The rows of a group lie close to one hidden flat surface of 13 dimensions, which may be shifted away from zero. Surfaces can cross.
In the rows, 128 means zero.
Known rows, each followed by its group:
[142 127 176  93 123 155 115 113 116 197 142  96 101 173 149  64  94 120
 131 115 183 143 192] | k369
[105 116 138 132  68 115 159 155 105 173 145 117 123 138 145 146 131 126
 101 115 105 130 145] | k369
[118 113 103 115 135 117 102  79 211 149 134  89  82 143  97 134 160 138
 116 175 172 190 147] | k791
[150 126 116  84 148 133 156 140  84 130 126 110 166 149 117 155 171 129
 126 112 132 118 114] | k187
[ 73 115  57 119  67 119 107  69 164  74 147 110 121 170 113 150 138 135
 187 105 100 156  75] | k791
[115 146 178 104 120  80 149 170 113 133 169 112  94 113 133 145 141 122
 132 108 101 154  99] | k269
[135 190 123 139 199 125 135 109  97 142 125  74 105 111 104 146 133 110
 109 129 130  92 108] | k187
[159  91 124 131  82 157 129 190 100 116 114 151 160 135 140 157 154 128
  93 109 129 111 144] | k369
[138 162 151 109 175 117 106 135 101 100 136 125  56 134 164 133 130 182
 185 102 152 147 151] | k791
[141 163 126  75 166 127 143 136 116 110 117 159 186 152 166 132 156 161
 151 132 124 107  90] | k791
[100 139 130 160 121 102 175 129 128 141 138 106 190 172 124 109 116 156
  65 119 131  87 124] | k381
[ 93  77  35 186 126 125 173  41 187 133 141  43 147 165  87 151 110  97
  79 172 176  93 116] | k791
[158  81 184 102 191 120 114 164 176 129 150 115  96 136  80 146 148 137
 108 118 192 150 163] | k791
[ 86 117 134 150 163  96 123  98 195 117 115 145 115 185 115  80  87 142
 153 146 181  72 137] | k187
[167 142  83 145  63 176  89 129 104  94 108 119 107 152 219 106 127 119
 149 160 162 131 135] | k269
[139 123 142 135 125 115 149 127  95  89 144  99 138 140 144  92 116 100
 152 127 147 109 100] | k369
[ 77  40 139 141 100 112 149 145 153 135 175 136 103 137 130 160  81 129
 154  77 133 111 150] | k269
[143 135 142 101 122 122 104 160 119 101 102 134 107 166  75 127 151 142
 154 101 141 131 148] | k791
[158  98  98  72 132 154 148  79 129 150 159  91 143 141 164 146 152 160
 133 147 158 211 152] | k381
[156 130 109 107  97 116 131 173 105 102  91 118 105 149  84 178 179 128
 134 126 128 137 134] | k187
[144 122 137 138 197  89 149 119 175  96 114 111 121 162  69 136 112 168
 127 144 188 125 150] | k369
[157 141 104 125 131 154 129 155 133 105 100 148 162 131 117 172  85  98
 135 123 110  85  90] | k187
[ 86  94 141 145 192 171 121 152 163 187 142 175 151 144 173 159  62 126
 105  77 138   5 134] | k187
[142 172 143 129  67 116 144 165  80 121 118 127 129 159 187 107 109 133
 134 128 116 128 129] | k269
[113 179 153 114  73 111 130 134 104 189 125 112  95 125 141 101 131 114
 114 141  98 154 142] | k269
[107  91 144 131 134  92 124 122 176 124 132 100 116 134  11 123 176 111
  96 123 139 143 130] | k269
[146 181 115 121 122 147 131 137  77 121 131  92 120 137 175 140 122 114
 127 115 118 111  97] | k269
[110 102 109 104 122 145 126 139 130 120 106 191 203 134  94 146 159 132
 135  99  89 101 108] | k381
[120  96 136 135  85 117 108 135 149  89 126 153 135 141 116  88 121 118
 151 128 134 138 124] | k381
[131 119 106 141 122 154 135  99 129 136 140 114 133 136 184 109  78 102
 143 150 150 107 117] | k791
[130 124 142 126 129 116 127 121 118  99 124 150 148 137 149  77 145 147
 152 137 143 134 136] | k381
[127 174 116 153 138 123 162 137  37 143 114 114 140 133 195 120 172 158
 103 128 121  77 143] | k269
[ 88  91 126 166 187 143 143  76 112 136 176 105 135 128 143 120  97 163
 125  69 140  95 162] | k187
[110 139 140  90 134 141  86 168 132 128 121 176 124 137 129 160 171 160
 141  80 102 117 117] | k269
[125 115 172 139 101  96 160 150 113 122 137 163 156 104 147  95 117 149
 123 130 102 160 145] | k381
[ 83 102 115 119  94 152 117  76 170 199 153 139 163 129 183  73 125  94
 106 166 126 129 118] | k791
[159 198 131 123 134 132 108 143 106 109  98 115 144 149 168  71 144  68
 129 177 152  69  65] | k381
[163  89 190  94 137 119 123 199  86  75 173 137 121 124 184 123 186 142
 146  93 155 146 121] | k381
[120 115 147 171 150 107 190 172  93 157 111 163 161 111 135 145  98 143
  91 122 111  56 162] | k369
[113 107 152 126 190 111 167 144 118 166 137  79 131 165  46 155 132 108
  87  85 161  50 139] | k791
[168 127  83 103  74 158 123 126 100 117 126  63 127 172 130 152 178 102
 113 133 153 149 116] | k381
[129 186 121 152 157 101 166 114  96 146  80 141 165 123 128  95 133 143
 101 173 121  79 135] | k187
[102 167 154 147 195 106 117 123 117 164 135 111  75  94 143 119 160 122
 104 138 136  92 126] | k269
[124 136 135 145  92 125 137 184 150 140 123 131 157 147 118 149 101  75
  75 126 111  67  84] | k369
[123 125 144 136 170 140  91 125 148 138 119 157 128 117 126  98 158 153
 109 132 144 128 159] | k381
[121 134  96 190 119 127 179 103  76 153  86 119 137 140 140 115  76 151
 109 143 141  73 195] | k791
[ 84 153 119 134 111 117 119 133 153 176  89 161 134 140  89 131 130 107
 105 131  94  72 120] | k187
[133 159 108 151 170 121 146 103 112 171  90 132 133  77  72 155 161 161
  73 151  98 142 175] | k187
[150 187 154  84 194 123 160 131  95 138 128 124 141 140 104 159  71 165
 155  79 112 123 132] | k269
[159 107 135 145 107 123 137 140 188 123  90 168 137 131 112 114  35 102
 143 182 156 128 147] | k187
[ 99  96 143 163 134 110 125 181 154 134 147 126 108 110 124 157 159  73
  77 134 133  64  95] | k269
[193 136 145 133 135 121 146 135 116  89 142  89 123 130 172 106 129 150
 115 165 183 188 148] | k381
[ 93 126 112 190  99 119 103 112 172 113 134 157 102  88 146 133  93 143
 125 142  94 151 126] | k791
[124 173  83 123 139 141 132 119 110 127 137  52 109 185 105 191 127 140
 109  77 133  97 105] | k381
[164 140  87 115 139 174 103 101 136  85 138 114 139 117 130 158  92  97
 167 119 118 147  76] | k187
[144 124  78 122  78 164 115 116 138 130 115 128 145 139 122 161 122 131
 122 121 109 158 132] | k381
[148 151 123 105 180 127 137 118 175 109 135 122 134 157 129 152  58 113
 162 139 163  96  83] | k369
[118 149  99 128 148 145 134  93 143 124 140 129 169 169 177 123 102 183
 127 117 136 123 121] | k381
[119  99 101 108 145 160 112  94 142 141 122 154 148 135 153 126 142 144
 149 131 138 120 136] | k269
[118 146  98  49 142 163  96 109 168 186 140 103 129 183 115 176 165 146
 114 100 137 143 122] | k369
[100 103 121 132 142 114 131 151 147 112 116 200 125 139 167 162 115 197
 165 108 124 107 154] | k187
[153  90 110 106  60 191  94 138 104 117 136 120 152 187 198  88 151 103
 143 114 170 114 131] | k369
[133 137 169 130 166 107 121 154 141 107 144 168 139 119 193  88 153 163
 126 150 151 128 117] | k369
[115 131 126 136 117 145 125 134  93 129 148 123 140 114 141 143 131 120
 125  89  90 113 112] | k187
[108 148 136 106 121 111 124 108 168 112 142 131 136 160 111 105  71 133
 175 117 118 143 100] | k369
[147 120 152  95 107 122 137 147 104 103 118 148 158 152 121  98 128 129
 154 115 133 135 129] | k791
[ 70 115 147 165  97 120  68 126 190 137 114 157 102 149  63  90 130 136
 109  98 118 115 151] | k369
[134  99 105 143 124 130 137 142 137 108 106 160 135 139 115 166 117 176
 135 120 138 134 171] | k369
[160 138 167 127 138 107 162 174 109 149 112 144 114 127 178 122  98 133
 127 165 158 114 160] | k187
[128 176  88 202 131 123 173 114  52  87 147 102  90  51 185 197  23 122
 167 106  61 111  94] | k791
[141 141 121 134 142 118 143 106 114 151 124 110  85 114 177 126 126 141
 136 170 151 150 160] | k369
[139 121  99 159 127 142 165 144  89 104 130 138 136  93 148 201  64 134
 141  99  89 102 118] | k791
[172 147 145 150 163  99 165 160 135  81  91 152 153 130  98 133  76 142
 132 152 146 105 132] | k269
[138 189  77 152  98 156  99 107  55 124  49 132 115 145 135  98 165 146
 140 135 120  98 165] | k381
[114 111 131 138  95 133 170 110 149 202 135 111 138 140 148 105  34  66
 112 161 141  94 138] | k269

New rows, each followed by its group:
[ 65 119  91 196  86 121 124  53 186 152 160 135 114  80 195  95  80 122
 115 182 101 166 118] | k791
[114 169 119 171  57 102 119  93 115 122  91 139 133 122 153  24 140 120
 118 192 112 146 136] | k187
[103  66 140 146 130 131 188  82  96 179 156 101 180 144 118  81  93 142
 102  97 143 110 192] | k187
[133  82  87 123 122 181 103 109 159 142 113 165 168 126 129 152 137 143
 118 123 124 131 147] | k187
[108 166 102  89 155 122 100 102 185 147 127  92 115 163  74 162 172 138
 110 132 137 142  95] | k369
[ 88 165 147 135 139  84 144 169 114 139 107 170 135 111  93 152 152 145
 107 112  71  88 112] | k187
[ 83 169  77 164 140  92 138  99 123 100  96 147 166 148 120 127 195 196
 101 141 102  94 113] | k791
[136 140 134 115 129 106 142 126 179 137 117 111 115 159  71 157  76 139
 121 132 142 148 137] | k369
[167  95 125 162 152 153 139 142 166 130 125 134 140 101 137 148  91 112
  89 166 158 130 146] | k791
[149  70  82 117  93 160 117 126 163  91 106 149 185 160  90 149 144 131
 129 128 140 143 129] | k381
[152 103 189  69 129 124 131 130 112 218 123 146  73  46 101 110 114  56
 163 173 118 190 174] | k381
[114 144  98 139 106 128 162 135 148 164 105 151 157 155 169 159  91 148
 102 154 117 101 135] | k369
[115 111 135 164 140 135 166 100  80 146 153  98 150 121 127 105  84 132
 114  93 121 110 159] | k187
[178 130  78 147  83 209 111 144  72  92 123 115 153 135 204 149  95  95
 138 104 126  97 102] | k187
[134 128 117 101 207 159  98 164 158 154 140 131  85  99 132 232 161 124
 111 113 135 105 106] | k369
[103  95 107 107 170 132 162 146 132 163 101 183 193 155 103 181 152 176
 110 103 117  65 157] | k187
[105 102 173 100  66  77 174 194 119 103 185 148 151 125 181 147 136 116
 139 107  88 141  71] | k269
[152  92 144 161  99 127 125 175  98  76 137 144 103  89 157 137 130 115
 143 124 125 138 135] | k369
[139  77 134 112 102 127 187 156 104 163 104 154 191 143 106 140 132 139
  98 128 127 118 177] | k187
[111 141 141  94 165 131 159 161  58 183 144 104 118 149 158 168 156 135
 117  79 123  62 133] | k187
[122 120  98 157  85 149 119  83  89 159 138  84  72 101 155 121 139 119
 128 139 124 172 170] | k791
[129 116 134 129 178 112 146 122 163 146 113 151 134  86  89 142 105 118
 123 165 128 128 138] | k269
[146 162  99  93  81 146 124  99 102 151  96 118  99 149 176 109 119 109
 169 176 140 153 138] | k187
[144 140 122  76 169 157 117 110 140 155 135 106 121 162 145 145 121 128
 147 121 160 125 125] | k369
[125 136 138 136 171  91 104 123 179  86 149  90  66 114  82 145 159 120
 135 139 150 155  91] | k369
[107 100 163 145  80  76 177 138 146 139 125 139 130 138  87 108  67 119
 129 136 121 144 154] | k269
[126 129 110 124 133 129 141  91 115 117 146  70 140 154  97 116 138 110
 124 113 145 120 107] | k269
[125 171 145  78 205 104 135 133 144 101 140 153 159 119 102 168 155 166
 141 109  98 128  73] | k369
[151 116 125 121 153 147 124 115 179 130 126 123 107 135 115 146  49 100
 157 142 161 129 124] | k187
[140 145 117 129  40 154 137 140  86 173 114 138 150 114 196 104 118 101
 109 157  90 145 138] | k381
[ 70  80 121 134  70 137 118 126 118 140 164 134 127 171 151 127 137 169
 138  58 110 132 155] | k381
[131 167  62 164  96 135 118 104 109  94  59 139 129 173 155 105 122 147
 157 161 145  81 141] | k187
[ 88  91 102 143 124 133 120  77 154 103 146 110 135 150  56 131  84 123
 157  76 113 121 118] | k187
[131 121 129 110 150 120 148 160  94  93 135 133 152 164 108 166 149 177
 144  65 125 110 134] | k269
[166 137 171 138 196 111 148 185 138 121 133 119 128 120 135 142 122 110
  90 155 170  84 109] | k369
[118  96 122 135 149 104 144 121 103  67 158 131 147 130 179 116 182 166
 150 129 145 125 113] | k269
[126 147 121  55 136 146 131 122  77 131 165  86 117 162 173 153 145 107
 185  82 126 112  75] | k187
[143 147 117 197  68 125 142 165 120 142  75 160  99  84 155 134  69  94
 104 188 112 104 153] | k269
[121 125 135 172 106  97 137 148 180 140  77 170  87 109  72 143  55 132
 125 164 124 129 186] | k187
[187 107 147  64  89 134 157 161 115 186 106  95 125 156 103 128 148  64
 105 177 174 148 152] | k187
[127 145 150 183 157 103 144 164 136 155  99 163 114  82 101 148 108 144
  79 145 107 105 167] | k187
[116 119 113 131  64 107 142  82  85 126 130  92 105 165 151  73 137 152
 169 131 144 164 174] | k381
[145 146 103 113  84 148 131  82 100 160 130  64  97 140 145 112 118 101
 131 146 140 175 146] | k269
[169 103 109 111 217 183 137 107 154 162 115 128 177 140 145 141 113 125
  96 154 190  89 146] | k187
[122 163 157 114 138  99 112 152 114  91 121 174 121 128 159 109 155 182
 160 116 111 143 123] | k269
[139 100 114 130 117 168 110 138 141 161 117 139 100 129 141 157 106 131
 126 120 145 133 177] | k791
[102 104  90 165  66 184  82 131 147 162 107 135 145 179 152  96 144 105
  78 126 145  71 150] | k381
[114 116 193 166 137  95 120 144  94 104 132 123 125 120  69  43 162 116
 112 101 136 106 155] | k369
[180  65  67 126 119 198 117 101 113  82 138  85 188 130  88 155 157 114
 105 103 148 160 125] | k187
[165 127 113 162  99 105 162 144 101  99 104 135 128  99 180 116 138 123
 119 196 143 141 139] | k269
[162 115 108 143 120 126 136 133 127  67 123 123 119 127 135 145  90 115
 166 141 147 133 117] | k369
[106  89 182 129 124 111  95 166 193 122 170 123 117 185 163  75 175 142
  89 128 196 114 123] | k369
[126 128 115 160  50 137 107 146 134  86 135 121 122 158 157 115 110 133
 126 111 124 140 120] | k381
[121 123 126 155 151 116 178 111  65 126 101 147 155 118 115 115  89 149
 150 112 115  82 171] | k369
[ 95 131 175 158 156  93 125 125 157 146 171 139  75  67 144 126 110 153
 122 124 107 167 144] | k791
[138 148  89 135  81 176 115 123 130 172  58 160 143 133  73 154  63 124
 124 119  90 127 173] | k269
[ 80 131 146 141 106 140 115 117  92 168 170 136 125  96 196  93 131 126
 124  96  86 128 127] | k187
[105 142 161 145  80 135 139 160 104 184 164 124 104 108 189 138  89 132
  97  94  85 143 144] | k381
[134 195  71  92 160 145 131  70 109 168  86 120  96 137 148 161  99 143
 184 160 127 126 141] | k187
[154  83 128 108  41 150 124 150  89  94 132 124 147 164 128 117 148 142
 146  91 134 171 160] | k369
[ 84 120 108 188 201 138 131  94 134 156  97 193 120 106 158 123  56 157
 154 125 128  32 171] | k369
[ 86 203 103 142 177 129  96 111 126 138 129 134 128 122 187 127 173 134
 113 131 105  62  66] | k791
[116 122 126 107 122 142 158 166 117 125 152 155 188 153 207 147  78  98
 147 102 109  50  61] | k369
[ 81 144 139 179 139  85 132 146 128 122 103 150 139 133  90 104 159 151
  88 124 114  66 138] | k187
[129 150 122 127 167 104 150 113 110  91 133 143 137 112 183 119 141 163
 158 152 129 130 107] | k369
[136 115 124 167 102 123  99 128 123  33 102 157 157 137  95  61 157 132
 147 126 135 118 121] | k369
[110  78  88 124 155 150 157  97 112 144 143 142 157 104 134 180 125 140
 139 103 107 113 139] | k269
[135 121  93 159 102  99 165 121 168 108  93 107 145 183  83 146 105 151
 103 161 160 123 151] | k369
[121 138 119 121 103 150  97 136  86 108 102 160 151 148 178  84 180 133
 145 124 120  90 118] | k381
[124 172 148 117 112  83 169 120 130 148 146  60 117 152 120 107 117  90
 102 164 141 135  96] | k369
